The rows come from 4 hidden closed curves, with some noise, and rows from the same curve form a group. Each curve winds through 6 dimensions. The rows are also pushed far along 4 directions, which tell nothing about the answers.
In the rows, zero is written as 128.
Some rows, each with its group after it:
[ 95 116  71 173  85  98  98 173 197  96 178 132 137 172 138 162]
(3)
[ 86 146 112 122 122 144 140 151 124 128 117  87 160 155 121 123]
(2)
[144 130 122 109 125  95 117  98 135 131 135 161  90 110 157 135]
(0)
[178 103 126  75 101 124  67 120 111 178 159 112 146 172 136 162]
(2)
[148 178 154 113 162 139 122 102 133 143 123 139 101 108 125 118]
(3)
[139 213 103  67 164 103  93 126 133 140 113 117 133 151 132 133]
(3)
[112 123  94 113 130  76 147 148 147 101 122 152  98 123 112 143]
(0)
[ 79 119 104 151 119 111 148 153 138 107 129 132 101 130 110 141]
(2)
[156 142 134  85 163  91 133  80 117 126 115 160  69  79 123 139]
(3)
[151 113 156  84 149 128 127  89  72 163  99 140 109  94 132 115]
(3)
[129 157 107 124 139 100 109 152 155 118 119 148 133 146 151 115]
(2)
[129 117 163 130 146 136 178 110 122 127  85 151 109  68 118  89]
(3)
[171 122 127  58 100 115  92  93 157 171 176 103 116 146 115 176]
(3)
[100 118  89 105  87  81 130 154 191 127 155 150 103 139 119 150]
(3)
[100 147 140 182 167 143 174 133 144  82 104 134 121  90 126  94]
(0)
[152 111 184 182 143 169 164 130  94 119  91 131 125 101 109  96]
(0)
[110 136 117 136 127 106 153 158 162 103 126 132 119 126 109 129]
(0)
[129 135 118 138 176  68 128 118 154 101 115 192  69  85 140 115]
(2)
[115  48 134 194  81 136 130 153 112 116 153 102 160 159 143 135]
(1)
[147 103 172 154 123 192 137 119  75 151 109  95 180 130 120 102]
(1)
[154  42 131 120 130  71 125  94 118 128 129 184  72  78 135 139]
(2)
[122  84 133 160 179  84 164  96 118  86 117 173  71  55 117 121]
(0)
[111 152 121 166 103 160 119 163 165 119 143 103 147 167 133 130]
(3)
[ 89 157 127 194 143 139 162 153 157  83 109 140 117 113 128 103]
(3)
[140 109 146 117 137 135 171  89 102 111  91 141 119  80 149 104]
(1)
[128  96 148 117 157 122 151 114 120 133 107 124 108  97 105 121]
(1)
[127 100 144 169 117 109 135 141 116 110 139 151 112 125 161 119]
(2)
[149 120 168 125 128 149 161  83  94 125 114 119 119  97 144 115]
(1)
[112 156 117 112 114 147 128 161 147 140 112  99 177 160 125 108]
(3)
[127 134 114 120 109 107 116 129 138 122 146 126 130 148 157 140]
(1)
[128  71 116 143 127  99 126 103 151 117 151 166  95  92 139 138]
(1)
[115 171 150 127 133 170 177 137 106 119  83  93 159 128 115  98]
(1)
[126  93 137 119 110 135 112 126 102 155 131 105 143 144 143 130]
(2)
[128 158 112  80 108 124  76 149 108 170 157  86 159 197 143 157]
(2)
[114  38 125 177  99 147 140 139 142 111 156  98 168 132 129 133]
(0)
[ 99  71 119 181 132 132 163 146 147  81 132 117 149 114 126 117]
(0)
[127 194 141 118 166 164 171 153 103 111  47 117 155 121 107  83]
(0)
[104 120  74 103 100  82 102 154 195 132 156 135 107 159 125 163]
(2)
[143 149 127  76 117 121 127 126 128 140 140 108 158 149 139 130]
(2)
[105 195 122  92 120 149  98 151 131 169 141  78 146 189 130 142]
(2)
[113  91 151 157 111 152 175 134 135 116 110 116 138 109 125 104]
(3)
[142  67 136 125  95 135 103 139 118 167 159 109 153 151 110 149]
(1)
[141  64 143 133 117 138 150  85 123 121 132 131 117  87 139 129]
(0)
[125  86 100 121 110  92 121 102 142 109 155 141 109 119 157 152]
(1)
[137 157 124  68 176 100 141  76 134 130 115 153  86  76 119 128]
(0)
[142 151 130 101  98 151 113 119 139 143 151  98 142 162 156 142]
(1)
[184 116 169  76  96 172 121 104 111 181 122  97 154 138 117 130]
(0)
[143  61 149 136 141 115 114 114 121 152 147 146 107 101 100 133]
(1)

New rows, each followed by its group:
[109 103 135 140 129  89 133 120 149 134 148 175  67  94 133 131]
(3)
[144 145 165 103 141 163 152 129  96 147  84  90 151 132 120 103]
(1)
[ 78 158 111 171 146 117 148 165 144  94 123 116 134 140 116 121]
(1)
[130 206  99  56 138 113 105 130 134 145 117 120 122 155 120 147]
(3)
[144  93 163 139 167  94 144  88  83 121 111 159  90  70 136 112]
(1)
[136 192 138  69 146 131 133 128 135 158 115 116 121 131  95 125]
(1)
[106 150 121 169 125 171 118 155 114 114 121  88 166 170 139 125]
(3)
[170 156 108  65 115  99  83 113 167 156 153 145 109 140 125 159]
(3)
[123 107 140 149 148  96 138 125 126 114 127 143  94 105 139 124]
(1)
[ 87 133  92 165  68 138 115 174 181 117 164  92 172 189 131 145]
(0)
[146 127 160 126 151 161 142 100  82 144 100 129 149  94 112 100]
(1)
[ 70  99  84 168  94 103 137 165 161 104 148 154 106 135 124 144]
(3)
[ 92 195 120 124 110 173 107 176 131 153 126  68 164 203 129 130]
(2)
[ 88 114 117 188 128 134 151 176 110  94  84 137 139 135 141  97]
(2)
[101 160  91 100 127  70 150 127 163 107 135 168  92 106 118 139]
(1)
[163 139 154 135 165 132 133 114 116 120  93 161 120  98 144  94]
(2)
[ 89 163  83 119 128  97 100 159 194 128 138 132 108 156 129 143]
(2)
[ 91 160 100 123 133 129 140 155 171 110 118 102 173 147 141 105]
(2)
[138 241 142  75 178 153 140 140 135 139  77 111 146 130 110  95]
(0)
[167 129 175  88 185 121 136  62 115 154 102 146 105  61 149  89]
(2)
[162  38 139 103  79 128 102  97  96 171 154 137 112 124 134 159]
(3)
[ 78 103 141 176 125 134 177 145 139 107 119 121 123 109 125 106]
(3)
[ 91 180 115 168 165 150 138 152 104  99  84 127 141 129 131  99]
(3)
[145 108 122 106 106 119  93 131 148 151 149 112 159 158 162 130]
(2)
[130 147 149 121 163  98 153 116  96 116 103 160 104  92 151  99]
(2)
[128 132 105 107 133  93 127 120 169 115 136 128 125 119 117 140]
(3)
[158 143 136  96 141 132  77  93 139 162 161 112 132 140 152 140]
(0)
[112 100 119 196 126 119 134 161 156  88 119 154 123 128 152 108]
(2)
[137 126 109  51 103  88  97 118 122 170 163 121 102 157 113 180]
(2)
[142 143 149 144 165 113 151 134 104 108  87 161 108  98 131  96]
(0)
[117  66 119 157 127  94 152 102 124 103 132 184 105  69 127 122]
(1)
[113 166 154 128 193 140 168 120 116 114  76 108 112  95 111  95]
(1)
[172  94 193 133 107 196 113 122  99 179 138  82 160 151 120 124]
(1)
[117 158 140 100 184 129 161 124 124 125  82 117 117  96  94 104]
(1)
[ 94  95 120 174 147 118 164 103 136  83 116 148 117  78 142 107]
(0)
[123 184 116 104 128 164 107 177 136 153 102 106 190 174 113 106]
(1)
[143 149 122  65 135 113 137  96 122 133 110 128 123 112 143 129]
(1)
[127 193 124  89 157 111 125 130 145 131 113 129 112 133 137 122]
(1)
[125  71 118 100 134  65 154  85 142 118 147 160  64  73 114 155]
(1)
[118 173 138 104 131 154 147 152 131 142 106  91 148 150 101 118]
(1)
[119  62 149 156 126 106 171 111 100  99 119 121 104  98 140 127]
(1)
[171 120 159 111 123 156  84 122  76 177 123 116 132 156 139 132]
(2)
[106 123  67  72 131  44  88 137 192 133 168 145  86 147 121 176]
(1)
[143 100 149 150 178  85 124  91 129 120 113 187  64  64 149 109]
(2)
[155  71 170 130  84 162 147 107  96 148 138  98 142 131 132 133]
(1)
[ 89 180  98 146 142 128 139 147 141 102 118 134 151 131 125 113]
(1)
[ 88  96 112 173 101 130 165 155 169  99 123 143 130 111 116 113]
(3)
[125 227 114  71 177 126 136 124 115 128  76 131 117 120 116 112]
(3)
[108 163 140 147 147 146 140 146 140 135  99 144 136 114 126  88]
(3)
[199  99 185  84 126 173  97  73  93 188 131 101 163 115 152 112]
(0)
[126 172  87 111  77 146 103 198 168 129 136  94 197 220 144 135]
(2)
[ 96 160  70 113 125 104  98 157 167 113 147 110 163 170 147 138]
(0)
[135 167 126  78 165 114 125 102 155 140 120 129 123 106 125 119]
(2)
[ 64 230  90 135 175 135 128 169 164 108  96 102 158 155 129  99]
(2)
